There are 9 hidden switches. A switch that is on adds its own fixed numbers to the row, and there is some noise. The rows also spread widely along 11 directions, which tell nothing about the answers.
(in the rows, 128 means zero)
Known rows, each followed by its switches (1 for on, 0 for off):
[ 97 113 169 104 138 171 149 156 139 227 150 108 146 110 100  54 132 129
  97  55  91 155 180  78 156 142 154 110 107 135 117 107 143 135  90 136
  93 128  73 185 130  84]	1 0 0 0 1 0 1 0 0
[165 114 145 132 177 144 195 117 100 145 140 115 146 108 154 130 116 164
 132 135  89 112 123 150 102 138 133 204 125 128 141  95 172 184 134 151
  84 152  84 132 123 152]	0 0 0 1 0 0 0 1 0
[113 138 136 107 133 134 163 198 152 174  71  85 150  73 113  99 121  83
 140 119  94 185 153  69 171  99 162  80 126 109 146 148 127 109  78  99
 144 136  98 177  94  69]	1 0 0 0 1 1 1 0 0
[120 131 137 131 123 119  69 160 133 183 100 139 109  88 174  77 104 124
 105  82 114 173 161  44 179 159 130  54 117 116  95 107  92 100 121 127
 103  94  63 151  95  87]	1 0 0 1 1 1 1 0 0
[149 138 118 133 166 119  97 110  95 134 107 163 100 112 184 116 105 150
 115 130 114 123 138 102 148 154 109 134 143 136 118  98 112 125 166 152
  84 110  38 138 108 113]	0 0 0 0 0 0 0 0 0
[173  88 106 121 126 114  57 151 105  81  88 121 130 101 150 190 160 141
 129 147 162 196  95 137 136  84 147 100 126  75 101 111 100 125 172 164
 116 130 150 131 121 143]	0 0 1 0 0 1 1 0 0
[137 105 118 128 165 125 167  71  98 127  97 102 168 112 105 123 120  64
 157 166  99 107 142 124 108 119  79 147 142 172 142  86 140 105 139  94
  88 132  28 126 118 114]	1 1 0 0 0 0 1 0 0
[124 150 158 121 128 136 106 125 162 197 141 150 104  99 193  71 107 117
 113  48 106 141 153  81 168 182 147  93 164 177 147  93 139 148 115 127
 111  93  95 152 126  81]	0 0 0 0 0 0 0 0 0
[156 132 158 112 176 136 151 118 120 179 127 105 127  75 153 113 102 145
 120 109 143 116 125 128 129 138 150 164 131 109 142 106 198 148 122 153
 132  98  95 134 105 143]	0 0 0 0 0 0 1 0 0
[153  60 144 130 104 129  90 132 154 161 133 122 119 124 154 106 138 141
  92  77 117 168 139  87 128 146 120  83  97 132 108  95 109 120 151 143
  82 127  93 143 146 107]	0 0 0 0 1 0 1 1 0
[166 161 117 151 173 120 197 140 142 150  65 111 147  84 176  99  73  98
 169 140  32 146 140  93 146 164 108 129 151 159 155 108 138 135 103  88
 106 148  61 130  79  92]	0 0 0 1 1 1 1 1 0
[165  88 152 108 126 136  87 113 100 133 138  97 136  86 152 180 163 138
 118 118 189 149 103 161 121  98 159 140 132 100  94  79 165 149 150 165
 118 112 168  99 127 176]	0 1 0 0 1 0 1 1 0
[145 102 159  74 193 157 124  95  60 111  90  72 185  72 150 159 132  67
 151 168 134 160 147 170 162  41 115 160 149 102 103  90 148  31 182 106
 104  98  57 154  85 109]	0 0 0 1 1 1 0 1 1
[115 129 145 121 120 112 121  92  91 171 119 147 125  99 210 138 117  97
 130 117 112 138 150  82 142 152 109 150 172 194 154  87 114 136 143  96
  95  96  70 130 138 124]	0 0 0 0 0 0 1 1 0
[133  99 124 136  99 105  93 150 139 141 113 146 102 121 169 115 130 128
 100 109 105 159 149  62 143 146 117  76 116 144 118 120  83 125 137 124
  92 126  71 138 132  97]	0 0 0 0 1 0 0 1 0
[148 136 112 135 165 106 171 144 124 139  95  92 128  92 122 114 152  85
 177 140 111 127 102 127 127 118 146 122 168 137 170 107 140 152 122 128
 129 137  93 155 115 103]	0 1 1 1 0 1 0 0 1
[172  98  93 143 125  89 158 137 135  75  66 110 133  92 159 179 126 108
 158 182 117 146 102 115  99 100 117 130 133 127 168 137 118 139 149 109
 127 158 101 119 124 119]	0 1 0 0 0 0 0 0 0
[103  58 187 100  91 102  96 110 123 185 138  88 121  77 154 126 113 109
  62 111 187 115 154  57 114 116 112 105  83 117 122 129 164  83 127 118
 128  59  46 121 134 134]	0 0 0 0 1 1 0 1 0
[137 129 151  69 147 157  73 135 129 119  94 107 149  79 159 141 147  77
 130 103 153 196 141 140 194  65 168  90 169 109 120 110 134  67 157 122
 137  94 126 170 105  77]	0 0 0 0 0 0 0 0 0
[153 115 104  97 159 131 105 164 124  83  59  91 150 100  99 152 160  79
 144 158 126 190 115 140 166  56 150  73 142  84 112 131 111  82 144 138
 125 139 107 164  97  85]	0 0 1 0 1 1 0 0 0
[104 111 152 112 102 132 103 188 113 165 131 121 137  90 134 127 131 138
  96 116 129 166 164  64 155 105 159  90  93  92  86 131 112 132  93 124
 115 121 104 137 108 125]	1 0 0 1 0 1 0 1 0
[157  94 113 115 128 102  97 125 130  72  76 103 162  83 127 179 100  89
 122 191 131 146 143 111 120  87 103  91 105  95  97 136 134  82 128  95
 129 116  87  78  82 138]	0 0 1 0 1 0 0 0 0
[142 115 141 109 158 106 137  33  84 109 115 112 148 101 166 166 118  50
 150 170 141  88 116 146 109 120  88 167 182 197 160  74 163 116 150  99
 104  87  59  96 126 147]	0 0 0 0 0 0 0 1 0
[140 135 125 119 172 117 115 108  84 137  74 103 141  68 135 138  93 102
 126 171 141 119 149  99 141 110  96 118 126 110  96 114 153  68 139 114
 121  95  32 106  69 127]	0 1 0 0 1 1 1 0 0

New rows, each followed by its switches (1 for on, 0 for off):
[ 97 131 134  92 141 146 112 154 101 159 121 102 159 111  55 119 167  72
 133 121 135 158 146 111 159  88 163  79 145 128 101 105 130 131  78 129
 122 124 116 152 114 118]	1 0 1 0 0 1 1 0 0
[158 167  93 151 146 107 148 165 145 113  91 143 114 108 138 120 116 119
 162 143  85 139 109 105 141 148 151 101 153 139 143 118 117 192  91 134
 121 158 122 122  96 114]	1 0 0 0 0 0 0 0 0
[122 116 152 100 150  96 176 144 103 147  96  67 146  59 107 143 115  80
 139 193 151 104 143  98 121  71 137 151 111  89 153 149 178 100  91  93
 160 101  57 120  82 139]	1 0 0 0 0 0 0 1 1
[148 117 138 110 155 110 137 121  99 126 114  96 122  95 121 155 140 109
 132 158 168 111  93 136 119  98 148 136 139 113 135 111 171 146 120 156
 130 112 102 121 113 151]	0 0 0 0 0 1 0 1 0
[116  91 151 119 135 129 174 136 107 174 150  87 164  97 105 123 150 109
 143 124 108 135 139 119 100 121 147 157 118 130 142 100 149 173  91 118
 108 134 114 136 136 158]	1 0 1 1 1 0 1 0 1
[136 133 128 116 160 110  65  94  86 124 118 129 122 112 111 120 128  96
 112 152 147 103 138 117 149 134 107  99 135 119  73  78 131 107 128 151
  94  87  53  95  84 146]	1 0 1 0 1 0 0 1 0
[145 137 147 109 141 134  53 145 104 160 136 142 103  83 159 134 123 168
  95  99 177 150 134 108 161 128 168 104 126  87  76 106 146 143 127 170
 126  87 135 115  96 156]	0 0 0 0 0 0 1 0 0
[159 128 124 115 165 119  93  80 103  95  78 109 149  76 173 151 106  67
 152 156 143 132 123 138 146 104 101 107 164 140 118  86 143  71 168 106
 115  89  67 108  87 110]	0 1 0 1 0 1 0 0 0
[123 125 109 127 130  85 130 171 116 139 104 124  95  95 139 122 147 113
 145 143 127 141 123  75 133 114 150  93 135 125 146 139  99 150 110 123
 126 128  87 149 119 116]	0 0 0 1 1 0 0 0 1
[151 148 128 107 181 108 106 132 119 134  70 104 114  75 143 113 108  99
 125 144 148 132 123 111 164 112 132 105 146  87 135 124 155  80 145 144
 140  80  48 147  78  97]	0 0 1 0 0 1 0 0 0
[208  45 110 141 156 121 118 133 138  88  74  95 147 110 136 140 125 158
 119 153 107 174 108 142 106 110 101 134  70  54 113 110 118  97 192 165
  84 151  72 143 113 119]	1 0 1 0 1 0 1 0 0
[125 124 121 143 108 109 139 138 126 146 130 129 126 114 127 135 138 103
 134 127 114 121 128  86 120 142 133  94 144 175 128 106 125 176  91 116
 111 143 112 107 127 128]	0 1 0 0 0 1 0 1 0
[109 105 124 102 121  95 138 176 115 157 118  92 116 110  61 136 179  98
 123 142 161 142 118  83 124  86 173  94 123 109 140 141 137 158  79 138
 141 130 110 146 137 141]	0 0 1 0 0 0 1 1 0
[159 139  84 149 137  92 176 140 140  86  65 109 147 102 134 142 132  56
 194 179  75 138 110 110 125 118 122 103 164 165 162 106 110 151 105  81
 117 168  97 113 105 102]	1 1 0 1 0 0 0 1 0
[181  83 130 141 127 110 159 132 169 122  98  88 159  88 149 136  96 107
 138 139  92 151 125 108 102 131 115 108 102 126 135 114 158 135 110  97
 119 141 113  91 107 134]	0 0 0 1 1 0 1 1 0
[140 105 126 120 134 115 146  70 116 105 103 126 151 111 187 156 127  65
 158 144 101 136 122 127 118 122  99 151 181 206 181  92 119 129 160  90
  94 122  79 139 148 105]	0 0 0 0 0 0 0 0 0
[202 124  89 171 150 108  91 136 123  65  95 144 139  93 151 165  83 157
 143 185  98 131 135 129 118 140  97  99 102  95  56 108 114 129 139 126
 102 154 110  44  54 158]	0 1 0 0 1 0 0 0 1
[149 161 147 133 165 184 104 145 114 162 127 140 158 102 141  95 102 150
 115  96  76 151 175 125 184 149 131 111 125 118  51  73 131 119 124 144
  81 139  89 125  67 101]	1 1 0 0 0 1 0 1 0
[117 121 165 105 154 130 117  99  96 185 139 121 113 103 165  87 136 107
 113  97 140 113 140 106 150 137 128 146 148 145 137  78 147 123 145 146
  92  82  44 162 130 114]	1 0 0 1 0 0 0 1 0
[134  72 174 124 103 152  98  99 134 178 175 117 153 103 171 124 126 130
 105  57 130 154 134 117 110 156 133 113 121 167 107  69 153 166 122 133
  89 111 148 116 153 149]	0 0 0 1 1 1 1 0 0
[180 124 129 128 175 137 140 198 124 134  85 104 115  94 130 117 128 184
 119 135 119 162 108 128 155 106 165 136  95  35 110 130 142 137 139 192
 117 151  95 166  82 111]	1 0 0 0 0 1 0 1 0
[159 137 150 116 163  97 146 132 129 172  64  65 113  38 182 110 114  91
 149 132 170 130  95 109 148 116 149 135 152  85 173 107 187  99 138 134
 162  73  78 149  88 111]	1 1 0 1 0 1 1 1 0
[143 143 150 117 187 163 144  85 112 177 136 126 150 111 133  85 101 111
 130  93  89 118 155 130 145 158 119 144 154 171 122  73 168 130 127 130
  89 111  60 139 108 110]	0 0 0 0 0 0 1 0 0
[144 115 151 142 159 104 146  99 106 162 122 103 138  90 161 104 102 103
 139 142 107  97 133 109 117 154 100 158 130 135 144  83 152 126 129 120
 101  94  43 118 101 136]	1 0 1 1 0 1 0 1 1
[151  97 128 116 121 118  71 130 124 112  68 124 149  77 181 155  87 104
 114 144 127 181 157  80 156 100  99  79 113 107 102 126 106  49 160  92
 121 101  69 119  90 101]	0 0 0 0 0 1 1 0 0
[115 155 142 110 162 147  90 134  78 173 166 154 104 118 128 105 160 144
 125  92 137 125 141 123 164 140 165 119 161 145  85  81 120 174 118 175
  91 115 111 146 115 137]	0 0 0 0 1 0 0 0 1
[120 112 127 142  62  88 116 182 152 147 117 148 107  82 214 162 125 145
 111 115 116 174 140  50 126 148 154 114 129 134 165 150  93 188 110 106
 135 129 147 126 144 130]	0 0 1 0 0 0 0 0 0
[107 141 115 127 160 125  89 119  38 139 122 155 113 116 121 141 135 146
 107 156 141 106 151  96 140 126 109 126 128 132  66 100 100 128 141 156
  77 118  36 119 104 146]	0 1 0 0 1 1 0 0 0
[145 104 119 163 125 121 188 161 133 149 119 116 143 104 133 127 117 170
 120 141  70 126 143  96  95 156 123 164  85 111 133 127 129 190 108 136
  93 175  85 124 121 139]	1 1 1 0 1 0 0 0 0
[164 134 137 114 136 131  47 140 125 127 118 139 105  95 195 125 150 129
 129  90 150 175 110 135 181 124 170  93 159 104  99  75 112 136 157 168
 105 100 146 142 107 117]	1 0 0 1 0 0 0 1 0
[191 114 116 148 157 120 197 131 182 118  91 103 146 110 141 110  97 107
 154 137  57 131 115 128 114 146 117 128 129 149 171 113 157 149 119 115
 110 165  85 127 108  92]	0 0 0 0 0 0 0 1 0
[148 160 125 141 180 130 123 114  63 138 142 142 114 123 122 131 132 155
 132 148 124  91 107 146 131 159 134 153 142 133  79  69 146 201 109 191
  78 131  99 102  92 178]	1 0 0 0 1 1 0 1 0
[124 167 134 130 139 130 110 128 115 145 132 126 162  84 116 110 101  69
 152 143 100 114 177  98 162 135 127  77 145 153  72  85 140 117  69  76
 122 113  97  67  58 132]	1 1 0 1 0 0 0 1 1
[151 101 130 134 149 103 150 116 111 130  59 108 126  72 202 139  94 118
 127 158 119 133 134  90 123 115  88 156 124 116 167 133 129  75 186 112
 116 108  16 152 111  89]	0 1 0 0 0 1 0 0 0
[180 106 125 139 156 140 143  92 142 114 118 134 145 136 171 120 125 109
 150 110  67 146 117 152 129 152 107 139 160 182 148  68 124 147 163 130
  71 153  90 141 135  95]	0 0 0 0 0 0 0 1 0
[162 172 102 126 186 100 111 193 110 145  68 117  96  71 125 110 110 152
 130 147 140 145 113  96 166 123 168  94 127  47 106 138 145 134 108 169
 148 110  85 134  59 130]	0 0 1 1 0 1 1 0 0
[148  82 145 138  90 109 104 113 187 164 136 124 127  95 181 102 102  99
 118  68 119 150 131  72 113 170 122  67 126 171 149  95 143 146 110 100
 118 103 121 108 143 114]	0 0 0 1 0 0 1 0 0
[159  94 154 124 143 149 150 124 166 163 129  96 136 111 147  90 140 117
 133  72 111 152 100 140 128 139 150 126 136 138 166  87 159 154 138 162
 106 130 118 180 144  87]	1 0 0 0 0 1 0 0 0
[120 122 172 114  90 125 120 183 158 183 129 100 135  61 196 121 140 100
 142  77 128 183 135  88 166 116 186  97 148 121 152 115 132 147  95 104
 152 108 172 152 119 103]	1 0 0 1 0 1 0 1 1
[189  91 144 119 188 140 169 138 141 146  82  68 142  93 120  96 121 137
 129 131 109 147 113 144 131 110 130 152  97  64 137 109 175  99 156 165
 109 135  60 165  96 104]	1 0 0 0 1 0 1 1 0
[180  76 111 145 123 118  80 155 166  98 105 114 133 110  94 120 113 143
 102 137 134 142 133 102 117 119 118  52  62  72  70 120 129 105 129 148
 112 141  90  94  91 117]	1 1 0 0 0 0 0 0 0
[144 118 130 105 148  94 121 131 114 100  58  75 150  48 140 158  98  65
 143 194 161 133 123 106 136  72 122 102 119  80 126 137 160  72 115  98
 154  86  72 106  68 127]	1 0 0 1 1 1 0 0 0
